Each new row is followed by its nearest point in the smallest flat space through zero that holds the last named rows.

z_417:
[[-15 -17  25  21   0  18 -12  -2 -10 -17]
 [ -2   7 -10 -10  -8  -4 -13  11   0 -14]
 [ 17   9  18   0  -3  -7   2  22   5 -18]
 [-22 -19  20   9 -11  -7   1  12   6  -5]]
New rows:
[ 9  9 19 11  8 18  3  5 -1  9] : [13  1 16 11  9  8  6 -4 -3 -1]
[  4  -2   8 -25  -5  13   3   2   3  -9] : [ 4  4  0 -2 -1 -1 -3  5  0 -7]
[  0   5  -1 -15   8   9   5   7   3  -3] : [ 6  5 -3 -3  0 -1 -1  2  0 -2]

z_965 (4 x 10):
[[  7  11  36   0  29  -2 -27  -5   5 -11]
 [  4  16  31   3   8 -11 -24  10  24   3]
 [  6  10  10  -4  13  -4 -26  -4   7   9]
 [  1  -9  27  18  -1 -11 -15   3 -10  -4]]
New rows:
[  0   2 -14   7  -7   7  26  12  -5   2] : [ -5  -5 -13   0 -12   4  22   5   0  -4]
[  0  10 -22 -11   1  11  -6  -2  10  19] : [  2  10 -23 -14   0   3  -5  -4  10  16]
[ 10   3  13 -17   9   5   9  -9  -9  -9] : [  1   2   5  -5  15   8   4  -7  -4 -13]
[  5  11   8   5  15   9 -15  -8 -10   3] : [  5   2   7  -3  16   1 -16  -9  -6  -1]
[  3  11 -20  13   0  -3  -3  -2  -8  -2] : [  0  -3 -10  -2  -2   1  -1  -4  -5   6]
[  5  -5   5   2  -3  -3   7 -11   3 -21] : [ -2  -3   7   2   4   3   9   0  -4 -12]

z_529, 4 rows:
[[ -2  13  15  -2  -6   3 -13  29  -5  -9]
 [-30   9   8  11   0  12 -13  10   3  28]
 [  1   7  24  -3   3   0   5  28   9  19]
 [-13  -8 -15  13  -2  -2  -2   6  18   5]]
New rows:
[-14  -2  11   6   8 -20  -3   2   0 -15] : [-1  1 -2  1 -3 -1 -4  6  1 -6]
[-11  14  -3  23  -7   7 -17   9  12  -3] : [-19   3  -6  11  -6   4 -15  14   5  -2]
[  8 -13   4  -6  18  11  12  -4  -1  -6] : [11 -3  2 -6  4 -3 10 -8 -1  1]
[ 1 14 -7  2 -4 -2 -6  2  5  2] : [-4  1 -2  2 -2  1 -4  4  1 -2]
[-15  -1  13   2   1  -5   0 -10  -4  14] : [-9  3  6  1  3  5  0 -7 -3 17]
[17  6  4 15  9  2  7  7 -2  6] : [ 6  0  7 -3  2 -2  6  5  3  4]

z_526 (4 x 10):
[[  4  -2  -9   9   0   7 -16   0   9   3]
 [ -1   8 -12  -6   0  19  -2  -4   9   6]
 [ -8  -5 -19  17   3  -4  -3   4  -4  -4]
 [-19  -6  -3   3  31   6 -11 -14  16  -6]]
New rows:
[11  0 -8  6 -3 -4 -8 13 -5 14] : [  9  -1  -6   9 -11  -1  -7   7  -2   3]
[  1  17  15  -6  16  -9 -12 -15 -11   4] : [-1 -2 16 -7  9 -3 -1 -6  4 -2]
[-6 -5 -4 -2  4 -1 16  1  6 -9] : [-9  1 -3 -2  6 -1  9 -2 -4 -3]
[-12 -17  10  12   8 -13 -12  -5 -15 -13] : [ -7 -13   7  13  12 -20  -5   0  -4 -10]

z_814:
[[  5  -8  31   3  -4  -4  -6  22  36  -7]
 [  7 -30  30   1   7  10 -16  18   5 -19]
 [  6 -18  31 -11  -3 -12 -14 -10 -23 -14]
 [  7 -26  31  -6  14  -3   4  -3  13  -5]]
New rows:
[  1  -1  -6   5 -24  10   6 -11   0  -3] : [-1  6 -6  1 -4 -1 -1  0 -4  1]
[ 20  -7   4   6 -17   7   4   2  13  -4] : [ 1 -1  7  2 -1  0 -2  8 11 -2]
[  5 -14   7  -3  14   3  -7  -1   1 -12] : [  3 -17  10  -1   9   6  -3   1  -2  -6]
[ 15 -19  -3   2  20   1   3 -12  -8   1] : [  2 -18   1  -4  17   7   7 -11  -9   0]
[ 17  -5   6   4 -10  10   9 -26   6  -1] : [  1  -4   5  -4   6  -5   7 -10   1   3]

z_366:
[[  8   1  -4 -13  -9 -17   7   0 -15  -6]
 [ -4  -6 -12   6  23  23  -5   2  17   0]
 [  7   4   1 -19   7  -7   6   3  -2 -15]
 [-16 -17   0 -10   6  -8   7  -1   0  15]]
New rows:
[ -2  -2   5 -12  -5   8  17 -13   8 -15] : [  1   3   6 -10   6  -2   3   2   3  -7]
[-15   3 -17  -1  12  13 -13   9 -15 -14] : [  5  -2 -15   0  10   9  -1   1   2  -5]
[ -1  12  17  11   1 -16  -4  -7  -6   8] : [ -3   6  16   5 -13  -6  -1  -2  -2   4]
[-14  -9   2  -8 -11   2  17   0 -17  -4] : [ -4  -6   0  -8  -5 -12   6  -1  -8   5]

z_63 (4 x 10):
[[  4   6  18  19 -20  -3  11  13  20  -3]
 [  5  21  12 -11   1  -3  -3  -9  11  -5]
 [ -5   6  17  -5 -11  -1   4   4 -15 -10]
 [ 11  12   0  -3  -6   4  14  24   3   4]]
New rows:
[  2 -12  22  -1   4 -11  15  -6  18 -11] : [-2  3 13  9 -8 -4 -1 -6 12 -5]
[ -9   5  -5 -11  -1   7   9   6   1  -8] : [ 2  5  0 -6  0  2  3  6 -5  0]
[  3  -1   3  -1  -1  -8 -13 -14  -9 -19] : [ -8  -1   8  -4   1  -3  -8 -15  -7  -7]
[ -5  13   0   0   0 -11  11  -5   4   5] : [ 3  7  4 -2 -1 -1  0 -1  6 -1]
[ 6 -1 -5  8 -6  3  1 11  9 -8] : [ 3 -1  0  8 -5  1  5  9  8  3]
[  9  -7   0   7  15   5 -19  -7  -7   1] : [ -3  -7  -8  -1   8   0  -7 -11  -2   2]

z_62 (4 x 10):
[[-21   0  -6   6   8   6  -9  14   8  -6]
 [-13 -13  17  13   9  -5  -1  34   6 -27]
 [ -4  10  -8   8   8  -6   6  19   1 -12]
 [  4   2  -5  11   3   4  -2  18  16   0]]
New rows:
[ 10   6 -11  -3  -5  10 -14   5   3  -6] : [ 2  4 -7  3  0  4 -2  3  7  5]
[-12 -11   3  14  -4 -11  16   6 -15 -16] : [ -7  -2   9   0   4 -11   7   9 -12 -18]
[ 13  -4  13   1  12 -11 -15 -10  -8 -13] : [ 3 -7 12 -3 -2 -5  4 -3 -7 -6]
[-16  -3  -8 -10 -14 -15  14   6   1 -12] : [ -8   3   0  -1   4  -6   4   3  -9 -10]
[-13  10  -7   2  13 -12   4 -17  -3  -1] : [-11  10 -10  -5   4  -3   2  -7 -11  -2]

z_101, 4 rows:
[[-14  -4  -7  -2  -4   5  -8  11   5  24]
 [  6  -3   8  17   9 -13   8   1  11   1]
 [-11  -6   0   6   4  13  25  -1  -4  -6]
 [ -2  11  -8   3  -3   0   7  -5   8 -16]]
New rows:
[  3  16   4 -17  17  13   1 -16 -10 -11] : [  5   3   0 -11  -3   7   2  -8 -13 -17]
[-10   6  17  -7  13  11  15 -11  12  14] : [-7 -6  2  6  4  5 12  3  0  5]
[ 14 -17   2  -3   8 -15  -6  -3   2   8] : [ 11  -7  11   3   6 -11  -8   2  -2   8]
[-9 -2  1  8 17 11  1  4 -2  6] : [-7 -7  2  4  3  5  8  4 -1  8]
[ -5  -8  12 -14   7 -14   3  -2  -5 -16] : [ 9 -2  7 -2  3 -1  2 -5 -8 -9]
[ -2   2  12   9   5  11  15  13 -11   8] : [ -5 -11   6   5   6   7  14   3  -6   6]

z_261, 4 rows:
[[ -1   3  -8  12   4 -27 -12 -16   3 -13]
 [ -3   0  12  28  14 -28  -9 -15  -4  -9]
 [ 13  -5 -12 -14   2   9   0 -17 -24   9]
 [  5   4 -26   2  -2 -10 -15   2   9  -1]]
New rows:
[  9  14 -17   9  -4   8   9 -15 -24 -14] : [  7  -2  -8  -6   2  -2  -2 -16 -14   0]
[15  4  5  1 -4 -5  2  1  5  7] : [ 1  0  0  2  1  1 -1  2  0  2]
[ 12  -3  -8  -5  17   4   0   0   3 -16] : [ 2  0 -6 -2 -1 -2 -3 -3 -1  0]
[ 20  18   3   9  10 -12  -9  31 -10   0] : [ 4  0 -3 18  8 -1 -9 14  3 10]
[ -7  -2   1   6  23 -10  -3  17  17  -2] : [-4  3  3 16  3 -7 -6 13 13  0]
